There are 3 ways to turn a row about zero (a turn may also mirror it). The second row of each pair is the first, turned, with some noise. The first 30 pairs use one turn. New pairs use 3 turns, one after the other, and a turn may come again.
Some pairs, each with its turns in order after it:
[  2 -12 -39 -13 -29  12  14   3 -42]
[-18 -27  37   3  -6  18 -18  40 -10]	mezaz

[-11 -17  14  24  27 -45 -12   9   7]
[ 20  36   8  -5  -8 -33  23   0  22]	mezaz

[  3   8 -15 -14  -6 -32  43  -9   4]
[ 26 -37  14 -12 -18  -5  18  -1   4]	mezaz

[-38  -8   0 -13   3 -13  25 -15  19]
[-38   2  -6  14   4 -12  -2 -32 -11]	vel

[13 -2 15  0 27  1 44 46 34]
[  2  57 -17  16 -41  -2   1  18 -17]	riku

[ -9 -10   3   1  35  -4  19 -15  25]
[-17   1  -2  10 -35 -13   5 -24 -12]	vel

[ 15 -29 -25  24  -1   4   7  30  12]
[ 31  12 -15   7   1 -34  27  11 -11]	vel

[ -7  -4   5 -15  10  20   9   4 -43]
[ 10   0   3  13  17  19  -6  39 -21]	mezaz

[  1  27  -1  -1 -41 -40   3 -41  -1]
[-10 -33   5  25 -49 -21  21 -17 -19]	mezaz

[-20  15 -19  12  31 -42 -18  39   8]
[ 18  29 -12 -23 -33 -21   2  25  45]	mezaz

[  4 -13  24  -8 -23  24 -23  -3 -17]
[  0  -8  13  -6   1  17  -8 -33  31]	riku

[-49   8   7  26 -25  43  35 -23  -7]
[-10   3   4  -2  -8  69  36  -9 -28]	mezaz

[ 28 -40  43  35  -4 -31  -1 -20  11]
[-42   7 -11  25   5  49  42 -15  -1]	riku

[-44  13  -1  37 -22 -26   2  13 -20]
[ 20  -9  -5  29  51   9   3 -35  13]	vel

[ -5 -26  24  37   1   8  -8 -42 -17]
[-41 -18  -2  -8   4   7  27 -38   2]	riku

[-21 -15  -1 -37 -43   9  36   3   3]
[ 10  27 -29  20  25 -23 -31 -13  27]	riku

[ 16   2  -4 -31 -38   7 -18  15  45]
[-23  44  23 -28  19  -8  20  31  -6]	vel

[-12   8   4 -47 -23  17  12  41  -1]
[ 37  23  -8  11 -12 -11 -46  -4  28]	riku

[-16  14  -3 -12   3 -12 -17  21  -7]
[  9  -3  21 -15  19  -5 -14 -16  -2]	vel

[ -5  -2 -15   7  -5 -42  24  53 -21]
[  8   2 -51   5 -21   4  -1  51  21]	riku

[  0  17 -21 -29  14 -22 -20   4 -20]
[  0 -34  35 -24   9 -11 -11  -3   1]	vel

[-31  52  11 -29   9   4   5 -18  -4]
[ 38 -18 -16 -15   5 -18 -26 -23 -34]	riku

[  8  18   7 -27  17 -12   0  -2  15]
[ 25 -12 -23  -3  -4 -17 -13  -8   1]	mezaz

[ 14   5  30  -3  20 -44   2  -4  15]
[ 29   0 -14   8   1 -42  23 -13  11]	mezaz

[ 34  25   9  -5  41  46  29 -11   4]
[  3  14   9  19 -66   0 -39  24   8]	vel

[ -4   9  -3 -12 -40  16 -12 -46   4]
[ 11  -8  16  -2  50  -9   2 -37   6]	riku

[  1  24  10   1  16 -17 -28  31  39]
[ 19  32  49 -18  -4   4  12 -19 -12]	vel

[  8 -31  12 -28  -3  26  -4  -5  -2]
[-14   9 -31 -26 -11  -2  -9  17 -11]	vel

[ -6  15 -18 -20  25  38 -13  -9 -34]
[  0  10 -17  -6   2  18 -35  33 -36]	mezaz

[-14  31  12 -17 -22  12  31  16  18]
[ 41  30 -20   5  -3 -21  -9 -18  -2]	riku

New pairs. What belongs after each?
[-10   8 -44 -42  34   3 -12 -11 -22]
[ 16  45 -45 -26   5  11  20   4  12]	riku riku vel

[  9  12   1 -22  14   6  24 -20  11]
[-11  -1  24 -20   4 -10  11 -26   0]	vel riku mezaz

[-51 -27   5  15  -8   7  45 -52  33]
[  5 -28  24 -27  40 -17 -43 -26 -54]	mezaz riku riku

[-22  -6  10 -51  10 -37 -16  23 -37]
[-13 -50 -37  -6  50  -8  15  23  11]	mezaz vel mezaz

[  2  15 -18  20   5 -32   4  17  14]
[-10  -1  21   9  11  -7   4 -39 -10]	mezaz mezaz mezaz

[-30  13  13 -18 -42  29   0  -7 -28]
[-10  -7 -31  16  -7  44   8 -17  33]	vel riku riku

[ 32   2  14  48  21  29 -23   1 -48]
[-24 -12  49  21 -14 -18 -33  21  45]	mezaz riku mezaz

[  0 -12  -4   2   4 -14  32  31   8]
[-32  19  18  -4  -4  12  12   0  15]	vel vel riku

[ 31  41   4  57   3 -46  30   2 -35]
[ 49 -71  -9  20   1  17   9 -41  -7]	mezaz vel vel

[ 27 -13  54 -30 -12  -9  34   6 -26]
[-20  20  12  25 -35  33 -42  27 -25]	riku mezaz mezaz

[-15 -31   2 -27   3  36  18 -10  36]
[  4 -11  47 -18  37   2   2  15 -22]	riku riku mezaz

[ 24 -34 -22  13 -24 -32  39  -3 -32]
[ 15 -18 -24  12   4  52  14  32  30]	riku riku riku

[-36  47  -9  -8  12   9  21  31  -6]
[  8  34  24  29 -11 -17  19 -20  37]	riku mezaz mezaz

[ -7 -31  31  17   2  -5   2  -4 -22]
[ 3 13  0 36  6  3  4 35  8]	vel vel riku

[-16  14 -39   8   8  -2  24 -14   4]
[ 10  18  21   3  15   4  18  17 -34]	riku mezaz vel

[ 20  38  25  35 -22  -6  15  23  18]
[-51   7   2  27  -6 -12 -40   1  18]	riku mezaz riku

[ 12 -14  53  21  16  29   0 -12   2]
[ 32  20  14  38 -30  -5   9  29 -19]	vel vel riku

[-31   3  15  10  -3   7  17 -26  30]
[ 39  -1 -16  -4 -13 -13 -16   5 -30]	mezaz riku mezaz

[ 13 -19  11  15  46  -6 -12 -25   7]
[-14 -13  21  29  45 -11  -2   6  -6]	riku riku riku

[ 10 -31 -24 -30  14   2  -2  27 -18]
[  4 -33 -21  31  18   0 -23  12 -21]	mezaz vel mezaz

[-10  22   0  10  18 -12  17 -14  30]
[-10  -9 -20  41   0  -1 -11   3  14]	vel mezaz vel

[  7  14  -3   8  30 -33  15  -6 -21]
[ 27  21  26  -6   3 -25  -6   9  14]	mezaz riku vel

[ 10 -19  -6 -46   1  10  -2   8  10]
[  5  -7  25  16  16 -16  13 -10  34]	riku mezaz vel

[ 22  45  40   7 -14   9 -11   7   7]
[-21  10  -3   9  -4  32  -5   4  53]	riku vel mezaz

[ 12  -6   8 -13 -15  14  -1  50  29]
[-24  -7  -8  19  20 -48   3   9 -10]	riku mezaz riku

[ 15  28 -30 -43 -11  42   7   9  -5]
[ 20  20  29 -28  -1  35 -22 -31  27]	mezaz mezaz vel

[  8  25  14 -18 -10 -45 -16  -7  10]
[ 28 -16 -15  31  -6  29  -7 -13   8]	riku riku mezaz

[-17  -3  13  11  -1 -35   6 -18 -26]
[-14 -17  32 -18 -31   1  -8  -6   7]	vel vel mezaz

[-21 -33  -9 -32 -16  46 -56   0  11]
[-49  36 -12  16  26  36 -13 -48   8]	mezaz riku riku

[-11  -9  13 -15  10 -17  16  16 -11]
[ 23 -19   0  12  -4 -16  -2 -16  11]	riku mezaz riku

[-13   8  18  16   1 -10  -7 -13   8]
[-13   2  -3  -4 -20  14   0 -17  11]	vel vel mezaz

[ 25 -35 -17  11  17  -9   8 -23 -12]
[ -9 -22   0  13  32  17  14  16  24]	riku riku riku

